The same things were measured in two ways. Each way mixes the same 8 hidden numbers, adds some noise and spreads widely along 6 directions of its own, which tell nothing about the thing.
In the rows, zero is written as 128.
Some things both ways: the first way, then the second way.
[124 114 126 151 139 134 133  90  91 129 106 109 164 151 131 149 141 114]
[ 83  87 129 143 153 118 149 146 120 100 120 115 149 125 111 151 141 124]

[100 136 130 119 119 117 152 108 135 110 119 130 147 119 103 162 146 120]
[136 123 119  94 108 182 123 137 122 122 116 141 155 120 121 124 135 186]

[152 105 106 130 121 138 147 134 124  97 141 122 164 166 117 135 113 119]
[121 134 109 120 135  86 177 105 106 117 103 123 117 183  87 150 102 137]

[ 84 143 127 108 106 118  85 134 141 123 152 128 143 132 141 115  89 117]
[134 164 109 133 101 144  87 122 127 148 140 143 113 107 127 128 143 106]

[124 129 137 148 139 132 120 179 138 116 100 116 133 151 108 102 117 140]
[144 111  98 105 130 147 136 140 138 120 151 118 140 151 118 133 147 171]

[134 127 119 111 126 118 138 136 138 116 132 134 122 138  93 145 118 168]
[128 184 118 114 126 142 135 136 115 154 107 108 102 150 129  97  86 138]

[131  68 109 119 129 119 179 101  59 106 169 119 118 119 210 141 148 117]
[122  91 138 114 137 128 155 152 150 117 128 140 112 148 137 160 129 169]

[106 124 135 148 112 140 107 133 120 130 130 111 140 123 145 138 126 118]
[126 134 118 128 147 111 114 158 129 136 161 104 136 155 134 147 143 134]

[114 119 142 193 131 118 110 103 118 130 117 114 186 114 103 158 168 105]
[117 124 149 149 141 126 108 172 187 108 145  94 171 122 167 120 127 119]

[103 141 143 104 120 116 124 182 118 107 104 111 129 158  95  96  83 146]
[144 152 109  94 113 153 138 129 141 136 117 144  63 141 120 133 120 164]

[105 121 150 126 122 108 136 131 147 117 136 142 113 124  91 110 125 135]
[145 175 134 135  96 143 107  96  79 168 113 170 179 144 125 100 119 117]

[143 126 123 102 127 147 155 137 137 109 128 147  87  97 114 145 143 140]
[115  91 129 114 176 148 131 123  82 122 139 143 191 152  82 167 156 152]

[127 125  85 109 121 133  79 109 115 120 181 119 142 119 181 153 111 137]
[106 159 133 139 142 114 114 176 137 128 130  82  99 119 154 121 113 104]

[105 111 132  81 128  93 171 101  98 122 129 114 120 159 153 103  97 105]
[131 124 117 122 136 118 134 126 120 115 138 138 145 140 107 145 139 130]

[108 122 122 123 130 132 135 131 133 100 138 110 133 115 134 138 148 112]
[130 127 145 137 149 125 117 127 103 117 123 131 150 132 114 154 132 112]

[160 112 114 127 119 138 126 111 127 103 168 152 123  80  84 169 154 142]
[106  94 130 124 143 136 178 140 119 108  93 116 109 139 121 137 107 156]

[120 114 115 124 119  97 113  97 108 124 171 103 168 114 141 149 122 106]
[126 109 106 131 108 150 138 152 129 106 125  98 136 107 134 123 120 158]

[124 115 128 147  98 166  97 139 108 101 146 110 148 120 115 141 127 118]
[118  95 142 172 130 129 111 128 111 117 125 120 125 117 122 182 146 121]

[134 102 127 124  99 140 122 107 116 111 147 142 132 146 108 117 110 122]
[151  94 110 155 112 124 128 135 126 103 147  98 140 125 134 148 144 139]

[129 122 142 135 140 122 160 172 151 121  95 111 108 160  82 121 124 178]
[103 178 146 136 136 117 130 126 154 157 102 124 111 162 138 122  74 111]

[136 104 149 148 106 149 177 123 130 117 103 156 104 109  88 146 162 127]
[118 128 135 131 131 111 128 123 166 135 131 150  92 148 128 170 123 122]

[111 128 151 144 107 112 118 133 131 135 107 109 152 146  79 125 108 131]
[114 128 109 138 106 126 134 132 141 131 125 120 118 123 131 140 101 136]

[158  93 117 105 127 139 192 104 132 103 121 144  90 127 126 130 158 126]
[151 189 101 151  82 125 102  97  94 145 112 136  59 104 112 127 117  87]

[ 92 124 145 144 115 116 101 103 118 111 126 151 149 109 113 117 144 103]
[179 147 121 118 171 119  91 137 100 128 196 127 168 126 115 138 153  93]

Other things, the second way, with their names:
<974>: [138  96  94  93 135 142 154 139 111 113 143 124 129 136 105 147 137 176]
<654>: [118 139 132 143 115 114 134 120 138 153 118 135 115 137 144 141  80 114]
<323>: [134 137 116 109 137 142 135 144 168 119 138 114 135 143 129 118 115 150]
<582>: [124 143 135 124 120 102 149 124 116 129 105 140 122 165 126 130 125 126]
<135>: [122 169 100 131 110 130 111 141  87 148 129 112 107 120 123 117 125 118]
<52>: [147 155 137 133  95 156  77 138 118 151 140 153 164 117 153 115 160 127]
<542>: [119  92 112 165 141 102 137 109  90 102 132 119 131 116  88 181 133  99]
<161>: [108 152 128 125 119 111 144 135  80 130  97 124 129 122 125 121  91 113]
<1062>: [117 122 109 103 149 118 155 130 100 156 142 121 172 186 112 145  91 169]
<713>: [ 73 173 165 138  99 124 125 146 122 149  64 139 136 139 153 114  96 125]
<320>: [110 134 126 153 110 139 113 125  95 137 109 113 151 133 118 152 119 141]
<1080>: [141 135 130 121 129 125 113 156 105 138 147 119 153 142 147 131 135 140]
<1052>: [119 160 140 108 126 123 134 126  68 158 104 162 132 134 122 135  89 126]
<130>: [115 160 166 154 124 133 117 116  89 149  90 151 175 144 130 116 109 110]
<736>: [101 112 126 106 129 126 148 172 174 106 124 115 113 136 145 133 131 166]
<570>: [151 136 119  79 113 149 136 129 104 146 127 166 148 160 125 129 134 180]
<384>: [135 120 109 125 128 159 111 139 135 129 144 121 119 137 118 143 164 158]
<627>: [139 134 108 138 130 146 117 123 110 146 151 120 165 132 117 127 115 135]
<94>: [125 111  89 154 138 122 130 125  82 108 144  96 130 123  89 138 165 109]
<700>: [119 147  97 138 103 129 132 114  99 141 117 123 106 126 105 143 100 134]
<918>: [133 133 149 137 151 100 119 146 147 114 147 108 211 169 140 124 136 113]
<756>: [ 85 127 116 173 113 125 105 118 141 146 127 139  79 105 120 163 140  91]
<694>: [142 126 158 183 140 119  79 149 190 100 149  99  94 104 160 154 166  68]
<1082>: [153 147 113 116 117 171  91 139 117 136 143 135 105 101 127 130 156 138]
<251>: [154 114 116 144 124 146 123 124 139  96 134 109 123 113 113 145 136 137]
<822>: [105 133 133 149 127 138 105 160 160 134 136 108 123 121 152 134 130 125]
<776>: [136 153 107 132  95 111 147 131 124 147 123 117 118 151 144 112  89 137]
<865>: [117  89 152 140 142 150 140 110 142 113 107 154 171 147 108 163 130 154]
<661>: [ 89 141 118 142 113 138 121 130 111 148 111 125 138 127 125 130 116 126]
<69>: [122 126 102 117  79 146 167 145 128 115  85 109  87 142 137 114 116 191]
<1007>: [108 135 129 123 114 157 142 113  97 150  86 147 125 147 111 137 103 159]
<220>: [116  73 142 122 125 132 171 149 121 112 103 144  93 133 143 157 130 166]
<557>: [104 151 152 149 128 129 127 128 156 138  97 138  90 132 135 137 105 110]
<869>: [136 125 117 107 153 104 148 140  83 123 138 122 124 154 110 148 132 130]
<154>: [144 178 124 111 109 144  87 163 152 144 151 117 147 133 161  98 140 136]
<1084>: [112 110 119 171 116 137 102 132 126 137 136 116 104 102 134 161 141 109]
<18>: [121 168 121 127 113 141 122 157 147 141 117  93 106 134 154  99  99 138]
<877>: [152 149 118 137 135 141 106 149  50 143 144  94 165 134 128 114 136 134]
<800>: [161 172 125 136 120 131 116 118  98 151 125 113 130 169 121 125 114 137]
<563>: [107 115 112 185  93 147  94 132 116 123 129 109 140  87 132 137 160 109]
<976>: [151 194 131 105  96 116 114 137 127 152 122 147 130 164 155  87 136 125]
<949>: [149 100  96 143 163 121 111 128  93 117 182 102 141 153  88 175 186 132]
<519>: [168 126  88 146 145 157  86 120 119  98 177 102 131 100  84 148 184 113]
<866>: [130 142 128 137  88 163 104 119  84 167 119 154 169 113 138 128 102 146]
<907>: [130 139 146 112 107 164 120 143 113 151 110 163 125 121 149 125 118 159]
<144>: [139 155 156 148 147 127 106 136 112 144 132 124 151 143 139 127 121 104]
<305>: [132 101 123 156 114 125 141 123 148  99 118 114 101 105 127 162 104 124]
<71>: [137 125 108 133 147 114 137 147 158 118 156  94 113 163 127 130 144 134]
<187>: [129 160 121 169 137 133 100 137 128 139 140 102  94 117 128 118 135  91]
<292>: [127 192 169 120 102 124 117 113  48 172  85 169 252 180 137  89  94 135]
<1040>: [145 133 130 121 133 171 107 118 134 126 131 155 122  86 118 136 119 120]
<730>: [132 168 146 126 128 124 129 136 132 162 115 135  95 150 152 128  81 126]
<42>: [136 139 109 113 111 112 133 157 149 128 148 111 132 148 150 116 127 148]
<999>: [187 150 131 108 145 152 113 174 122 127 155 103  88 136 156 110 150 149]
<337>: [ 94 152 105 118  77 123 176 127 119 130  62 130  59 123 125 114  77 143]
<41>: [118 120 140 112 119  94 179 137 104 121  89 150  82 153 134 145 104 141]
<845>: [126 220 136 120  87 120 103 119  99 167  94 151 136 141 136  93  95 103]
<423>: [ 98 141 143 133 124 117 147 138 166 105  85 127  81 138 130 132 126 117]
<334>: [145 151 137 119 134 129 120 153 158 132 145 131 120 135 154 109 128 120]
<761>: [106 182 166 156 125  93 124 162 128 150 100 102 118 153 174 101  90  97]
<452>: [124 154 123 131 155  74 146 123 108 133 133 112 127 174 109 146 100 100]
<342>: [121 105 112 114 117 155 145 116 142 118 118 150 125 112 112 148 107 154]
<176>: [114 150 128 117 112 123 122 164  79 142 121 122 154 130 148 111 127 136]
<400>: [101 133 140 141 123 147 126 104 127 162 104 164 142 142 119 142 103 126]
<717>: [109  86 126 163 135 138 124 147 146  97 141  99 179  91 137 135 128 114]
<938>: [108 136 128 111 128 132 153 118 166 130 104 152 111 152 115 136 102 146]
<303>: [165 171 124 145 105 100  98 121  64 154 148 129 166 142 137 124 125  96]
<5>: [118 103 145 124 137 145 124 150 148 122 137 150 145 106 146 139 134 133]
<296>: [145 122 130 136 127 134 123 131 164 121 142 132 122 129 139 135 131 124]
<11>: [119 148 144 128 135 131 129 135  87 145 117 134 203 148 130 105 105 130]
<855>: [127 123 125 159 119 131 104 134  63 117 130 114 192 106 115 140 145 116]
<200>: [110 161 104 164 129 110 123 134 165 143 133  84  57 141 127 140 101 105]
<1039>: [142 154 114 142 104 131 106 124 109 140 127 126  98 138 121 141 148 130]
<344>: [102 113  98 142 114 108 140 128 159 122 140 116 146 138 122 138 117 126]
<1079>: [152 152 121 132 126 129 103 143 140 128 148 121  84 112 142 128 145 101]
<1010>: [128 158 163 119 164 120 109 144 133 142 135 146 132 145 135 141 122 107]
<147>: [147 157 119 154 147 122 113 127 185 127 151  89 107 154 125 138 112 114]
<25>: [155 132  98 148 116 165  96 115 141 118 151 114 128 102 108 138 147 127]
<396>: [108 185 160 116 166 102 122 137  86 167 122 143 209 186 124 112  97 113]
<288>: [ 83 186 182 145 138  61 126 117 140 150  97 163 189 187 136 128  94  71]
<1091>: [129 160 123 130  75  98 144 147 124 153 110 136  61 129 173 116  92 123]
<442>: [129 129 133 106 133 134 146 128  91 111 107 147 146 139 101 139 131 154]
<797>: [142 150 130 122 108 124 119 152 122 139 127 113 129 158 152 130 126 156]
<186>: [135 126 142 138 156 140 134 114  82 136 118 135 159 162 104 134 135 130]
<928>: [127 136 113 139 114 142  98 119 132 135 146 149 145 113 119 128 161 105]
<587>: [114 155 105 104 144 119 139 153 159 136 141 110 100 160 127 113 126 134]
<57>: [132 131 130 109 154 135 145 123 122 116 117 137 129 145 103 138 121 135]
<1066>: [160 161 106 115 108 150 111 130  66 135 130 135 139 124 115  99 154 135]
<783>: [127 157 116 145 110 143  82 168 135 143 151 100  98  93 159 124 133 116]
<357>: [115 133 144 122 133 126 153 117  83 142  94 146 175 176 115 124 112 145]
<115>: [100 104 116 144 108 121 148 133 116 117 114 127 139 112 127 133 118 126]
<862>: [133  98 101 168 107 139 119 124 147 125 147 115  82  96 131 158 129 119]
<416>: [151 165 139 121 143  95 131 123  85 141 129 135 167 190 117 120 138 119]
<859>: [123 119 107 116 120 121 146 160 152 103 130 106  79 109 144 122 133 121]
<300>: [121 128 145 132 145 111 135 141 146 124 129 133 135 154 137 133 138 120]
<13>: [137 162 100 162 108 118  98 117 115 155 156 118 132 116 130 113 121  83]
<318>: [126  98 161 118 125 145 141 138  90 122 105 162 183 127 143 138 123 154]
<50>: [133 171 123 115 115 112 126 111  75 156 119 158 163 164 113 113 128 117]
<986>: [ 92 126 152 153 149 101 153 120 123 128  97 137 110 137 118 158  86  98]
<365>: [ 94 133 143 170  60 136 124 141 124 129  72 136  93  88 165 115 122 116]

Some of these things the first way, each followed by its name:
[167 109 112 138 121 145 126 142 147 109 151 142 123 110 110 138 139 133] => <452>
[135 104 124 104 128 146 142 126 139 105 157 143  78 100 146 116 141 119] => <694>
[ 76 145 162 120 100  99 119 104 126 111 103 154 154 128  37 132 121 133] => <1040>
[110 128 116 100 147  87 118 199 102 110 138  86 152 193 154  74  48 145] => <938>
[ 89 124 135 129 125 120 113 118 108 138 118  87 130 134 172 126 125 126] => <783>
[159 104 129 177 154 149 128 157 132 109 125 132 122  93 123 132 179 123] => <300>
[135 111 144 120 105 126 173 124 155 136 118 152  82 126  86 146 133 176] => <1062>
[170 109 127 150 128 138 142 145 125  94 114 134 146 118  63 132 153 120] => <251>
[120 116 136 166 129 167 111 169 111 111 108  99 143 147 143 112 130 113] => <949>
[113 110 159 131 128 106 157 135 127 118 117 130 109 124  97 103 134 126] => <296>
[109 125 143  91 104 124 160 113 132 130 149 134  91  89 123 148 121 116] => <384>
[156 120 131 128 117 102 120 139 159 147 163 125 122  95 113 125 108 115] => <344>
[186 100  83 133 136 168 134 128 145  83 147 179 118 134 113 149 156 165] => <292>
[137 114 139 148 103 149 124 115 109 106 124 167 116  75  68 164 171 143] => <907>
[ 95  89 137 138 138  81 155 126 107 130 147  75 141 160 175 104 119 123] => <776>
[127 139 129 133 134 118  92 171 129 125 128 111 139 128 105 119 104 147] => <396>
[120  89 162 138  98 124 178  76 115 135 120 149 100 119  91 140 154 130] => <862>
[177 100 105 114 121 125 116 151 107 105 181 127 116  95 122 129 117 144] => <986>
[160 123 123  92  99 145  99 128 136  95 164 186  79  73  64 124 127 151] => <318>
[ 50 143 132 112 105 103  69 133 100 111 136  93 175 169 134 109  76 134] => <1052>
[103 125 126 190 143 150 107 124 120 120  82  95 183 163 139 149 164 129] => <135>
[123 138 138 143 114 135  66 157 145 117 157 100 128  62  94 139 140 124] => <877>
[124 116 127 157 132 122  84 145 106 110 140 145 153 122 118 114 128 132] => <334>
[144 102 108  94 119 146 181 119 128 114 136 109  96 145 149 149 128 148] => <320>
[124 123 141 127 135 106 153 154 137 115  93 122 127 147  83 109 129 148] => <342>
[150 116 109 100 116 127 154  83 130 120 129 141 133 144  95 156 124 139] => <337>
[136 110 125 125 130 142 135 142 125  97 162 140 106 101 109 140 142 141] => <186>
[122 142 124 107 115 126  86 108 157 125 142 155 121 103 100 125 117 123] => <859>
[145 110 115 155 111 141  77 120  88 116 168 144 161 109 115 148 117 129] => <187>
[120 115 119 115 138 117 146 136 114 111 120 113 126 146 152 115 125 131] => <974>
[116 155 142 158 149 135 101 190 147 127  81  52 153 136  99 128 131 134] => <713>
[104 119 137 126  99 128 101 151 111 109 136 137 131 151  89 115  94 171] => <730>
[147 118 118 124 121 135  83 149 122 120 165 115 119 114 116 123 105 150] => <761>
[152 105 111 150 123 154 103 150 113 126 156 123 125 114 167 134 122 129] => <756>
[ 92 150 146 106 120 127 105 161 132 112 104 122 114 129 105 103 106 137] => <1082>
[113 102 133 124 119 132 168  83 127 108 151 145 121 105 129 152 159  96] => <416>
[ 98 134 146 109 120 107 150 110 103 111 105 101 157 132  89 134 124  96] => <442>
[194  93  95 126 152 151 159 135 152 105 145 164  91 123 140 124 156 140] => <918>
[147 113 117 123 135 144 168 114 123  94  97 168 128 151  84 141 150 153] => <57>
[161 103 116 137 106 157 135 154 134  90 159 147 119 108  93 148 142 145] => <800>
[141 120 122 156 139 146 113 150 155 107 129 140 132 111 120 129 155 121] => <50>
[119 134  98 147 123 140  63 122 132 101 139 120 188 150 120 142 125 134] => <161>
[103 122 131 106  98 136 140 105 129 104 140 173 115 120 110 141 127 131] => <570>
[165 103  99 100  97 137 140 111 111 114 151 149 127 151 118 140  99 149] => <700>
[120 125 122 148 118 163  77 143 130 105 125 159 137 134 125 114 125 135] => <52>
[117 112 129 150 134 126 115 138 102 103 140 108 159 138 110 133 129 132] => <130>
[ 97 147 138 141 126 102  86 164 157 132 150  80 153 100 112 141 120 131] => <18>
[120 123 142 148 112 153 123 152 139 114 118 108 125 118 105 134 142 126] => <797>
[148 122 101 105 123 140 115 135 143 128 154 135 107 131 146 141 107 158] => <661>
[124 120 108 127 121 141  96 140 130  99 173 131 150 132 146 126 112 113] => <582>
